The first 5 rows are patterns. Each new row is the sum of 2 different patterns, raised or lowered, with some noise. Before adding, each is slid sideways (what falls off one end comes back at the other) and multiplied by a number that may be negative. Names go in the order of the patterns.
In the rows, zero is written as 128.
Some rows, each with the names of its patterns after it:
[113 150 130 118 150 137 136 112 137 108 127 102 158 132 115 142 126 144
 109 120 127  79 145 131 142 116 155 124 148  84 154 124 131] | (2)
[141 140 125 103 135 108 135 181  89 135 101 139 106 150 104 184 143 104
 120 122 121 105 153 143 140 107 107 108 134 135 127 114 136] | (3)
[110 110 116 120  80 114  93 120 121 149 125 120 135 150 172 105 108 121
 134 109 104 122 153 144 141 177  99 116 129 149 112 150 107] | (4)
[104 140 129 120 123 124 118  85 170 142 161 145 201 137  91 157 145 150
 123 113 118 148 157 111 111  98 124 129 156 139 137 125 116] | (1)
[125 116 107 144 128 145  81 144 137 159 120 111 131 112  93 122 125 100
 117 124 127  98 126  93  98 130 152 125 139 112 139 131 147] | (0)

New rows. What belongs after each?
[115 123 120 152 126 144  96 101 124 159 140 145 115 152 147 157 134 112
 126 138 140 185  78 152 126 167 116 137 124 161 124 117 132] | (3) (0)
[128 108 129 114 132 134 122 121 120 128 120 108 121  99 140  80 121 104
 125 126 124 142 147 107 109 129  96 138 122 137 105 150 126] | (4) (0)
[153 150  91 126 134 153 119 107 108 142 139 141 175 120 111 129 149 121
 149 120 146  89 110 103  83  72  97 147 105 133 111 128 145] | (4) (1)
[113 135 116 159 118 179 154 106 117 135 148 117 169 144 159 121 132 122
 141 137 151 130 153 130 161 143 135 140 113 147 182  87 146] | (3) (0)
[195 146 152 159 179 157 188 214 108 119 121 125  93 134 185 108 134 138
 171 152 161 118 158 156 158 155 160 162 123 151 167 158 163] | (1) (0)
[122 104 118 109 134 102 147 116  81 148 113 143 103 128 105 105  93 112
 141 117 136 121 142  83 124 111 133 123 144 117 110 129 134] | (2) (3)
[126  92 106  91 104 103 114 117  86 110 102 104  86  85  81  84  78 124
 115  89 110 105 126 111  84  92  58 121  98 102  92 138 108] | (2) (4)
[148 181 140 181 148 126 150 141 160 143 147 216 150 161 176 143 119 160
 151 183 144 142 138 152 124 145 130 123 121 140 164 159 168] | (2) (4)
[112 134 117 129 121 147 143 144 131 145 156 115 118 145 148 124 113 124
 144 156 147 174 106 122 130 130 146 164 135 130 161 129 105] | (4) (1)
[159 132 178 141 156 134 190 164 144 142 157 162 125 158 180 139 124 130
 168 159 146 163 159 192 174 116 105 129  91 179 140 136 105] | (4) (0)
[126 143 165 135 189 136 117 104 144 106 155 101 112  96 120 130 116 102
 105 102 164 124 114  93 137 154 153 124 146 125 133 136 122] | (4) (0)
[145 151 187 114 171 125 167  98 176 129 180 144 148 143 134 156 139 168
 143 160 116 129 112 172 153 134 146 149 166 137 138 127 110] | (2) (3)
[109 139 153 141 147 150 170 165  96 156 138 142 120 174 152 141 147 137
 136 133 153 128 132 127 173 152 129 140 146 147 133 166 122] | (2) (3)
[ 96 105  89  85 120 129 120  83 116  75 106 103 111  73 114 103 145  87
  82 109  96  95 153  75  98  74 108  95 118  96 158 135  62] | (2) (3)
[150 121 115  95 125 112 143  86 125 116 132 107 101 134 108  84 109 107
  78 114 115 112  83 113  77  63 140 147 132 138 139 132 100] | (1) (0)
[142 199 144  73 142 130 156 129 122 109 138 154 114 102  84 111 125 167
 130 145 114  76 125 132 142 109 132 106 128  45 154 153 159] | (3) (1)
[159 139 171 155 177 119 170 154 158 144 171 179 121 159 140 147 101 154
 163 136 127 160 157 153 165 139 146 151 159 169 123 161 141] | (2) (1)
[134 121 133 149 159  75 160 142 170 135 187 140 115 175 160 194 106 111
 127 171 151 135 101  91 116 127 154 106 134 105 118 107 164] | (4) (1)
[105  66 109  75 101  18  73 133 114 108 135  94  61  76  98 100 130  97
  75  71  85  99  49  69  55  91 112 102 107  80  47 145 118] | (3) (4)
[109 148 120 195 114  80 125 133 146 128  89 108 120 181  86  93  62 119
 133 137 138 152 117 107 117 137 121 110 137 111 137 105 154] | (1) (0)
[147  71 108 110 139  66 139  95 116  87  87 103  56  74  73 104  86 119
 105 101  96 129 126  73  93 119 113 100  78 110 134 137 121] | (4) (0)
[107  84 119  98 129 119  80 121 104 101 108 133 101 120  73 123  74 147
 109 157 127 164 134  84 139 111 133  91  96  82 148 137  89] | (2) (1)
[191 136 100 133 134 127 150  92 103 113 153 116 101 101 141 125 146 152
 135 119 108 114 132 148 135 111  97 113  71 173 126 147 119] | (1) (0)
[112 140 101 148  47 107 131 134 132 153 152 103 124 135 180 135 137 124
 129 117 129 120 136 131 143 187 106 142 125  95 158 141 143] | (3) (4)
[136 118 116 137 105 107  78 164 141 117 133 135 154 113 102 114  79 108
 144 143 115 135 131 126 105 156 134 136 117 172 135 137 147] | (2) (4)
[ 82 150 123 153 134 135 112 150  89 120 150 158 108 125 126  99  76 112
 164 129 132 111 124 136 144 112 105 130 141 160 124 141 108] | (3) (1)
[114  90 151 129  87  97 107 126 107 141 155 108  92 100 113 112 135 104
  94 112 117 117  85  87 100  98 116 168  84 115 100 134 123] | (3) (4)
[206 186 179 183 192 194 195 194 195 166 153 176 141 183 147 172 156 193
 186 190 169 192 193 205 150 167 156 174 178 172 207 218 192] | (4) (0)
[122 106 166 161 151 157 187 181  95 169 155 170 124 129 143 142 160 122
 140 112 152 144 184 132 148 147 123 122 143 157 140 138 172] | (2) (1)
[144 189  68  89  87 134  99 162 102 106  94  94  86  79 103  75 106 107
 129  75 146 135 165 176 157 104  76 145 114 111 105 128 123] | (4) (1)
[111 100 122 157 146 135  96 140 146 147 117 131 134 139 139 113 139  89
  98 178 125 142 131 136 123 165  87 123 158 172 146 161 160] | (3) (4)
[ 96 169 118 135 125 128 119 157  86 120 152 164 141 154 149 107  96 116
 150 141 130  90 135 140 142 114 125 129 131 130 108 132  85] | (3) (4)
[161 128 134 128  91 164 151 158 141 160 196 136 117 118 136  78 172 140
 169 104 157 119 171 144 157 160 134 179 148 183 141 161 124] | (2) (4)
[135 182 108 185  76 114 144 135 141 100 148  87 123 126 181 155 152 145
 156 185 131 116 123 138 127 136 131 183 155 111 222 109 154] | (3) (4)
[125 136 134 161 154 172 111 130 150 129 161 151 153 123 131 127 120 200
 172 171 156 215 163 104 162 153 168 158 129 150 160 135 156] | (3) (1)
[142 138 178 128 146 148 109 112 144 158 126 153 141 157  75 174 168 156
 155 187 165 117 165 202 145 134 116 146 132 169 107 171  91] | (2) (1)
[159 135 108 129  91  89 122 111  80  80 130 133  96 114  98 107 124 128
 106 124  73 151 130 138 105 121  84 149 134 147  82 140 161] | (4) (0)
[151 115 146 130 157 122 130 148 161 150 148 156 140 164 180 147 129 167
 158 161 110 143 182 152 164 176 147 151 152 214 127 169 122] | (2) (4)
[108 113 151 162 136 110  97 115 149 156 123 119 130 183 135 124  86 150
 128 139 197 123 145 111 165 121 159 112 212 149 140 153 126] | (3) (0)
[146 171 105 113 110 143 152 143 115 125 160 158 157 124 142 109 137 169
 113 151 135 138 122 161 128 181 156 152 108 127 114 114 110] | (3) (1)
[109 139 125 122 138 165 146 152 146 140 140 137 161 143 195 128 122  87
 122  69 143 151 113 104 118 148 161 126 118  99 187 133 146] | (1) (0)
[ 93 111 114  97  52 126 106 100 133 171 111  59 137 102 134 108 100 100
 125 154  98 109  83 106  92 129 115 105  89  67  97 127 110] | (4) (1)
[140  94 103 162 133 121 150 152 116 102 126 124 142 119 150 126 116 150
 121 134 104 122 142  80 155 125 105 142 148 139 136 105 135] | (2) (3)
[164 142 188 114 106 151 132 143 116 134 130 142 181 109 120 104 136 111
 147 122 163 109 127 115 146 114 123 132 112 118 101 165 133] | (2) (1)
[ 96  93 117 104 103  93  79 114 129  94  88 132 152 118 104  89 111  77
 155 124 105  81 142  94 146  91 144 132 147 149 114 146 111] | (4) (0)
[128 214 160 196 156 204 160 195 162 149 192 171 190 162 198 140 190 147
 194 189 202 156 168 182 169 164 159 178 174 205 171 211 148] | (2) (3)
[150 107 152  80 109 158 160 142 148 144 128 130 141 150 143 140 144 136
 150 120 144 137 151 137 147 137 141 114  99 164 119 150 130] | (3) (0)
[158 114 109  91 118 111 145 174 164  93 110 141 167 126 145  95 129 128
 144 130  86 104  97 121 129 164 151 117 141 163 182 118 122] | (4) (1)
[115 143 118 149 151 156 164 168 178 147 124 146 149 151 152 123 152 157
 189 102 128 130 129 144 149 168 156 139 175 108 150 133 148] | (2) (1)
[145 124 136  87 120 119 145 137 143 140 130 118 130 121 159 142 129 120
 142 143 120 134 127 137 139 130 134 124  81 174 129 142 130] | (2) (3)
[185 159 152 172 186 171 177 177 148 165 192 180 190 137 210 188 213 167
 160 162 160 144 162 155 123 175 177 172 139 178 154 146 158] | (4) (0)
[150 100 135 116 169 113 194 150 139 106 130 140 109 158 135 160 129 120
 159 129 139 125 137 121 151 131 168  97 146 122 153 161 106] | (2) (3)
[144 126 122 148 129 129 133 181 131 141 129 140 124 158 114 110 114 126
 147  97 138 102  90 157 141 152 120 154 131 180  74 109 146] | (3) (4)
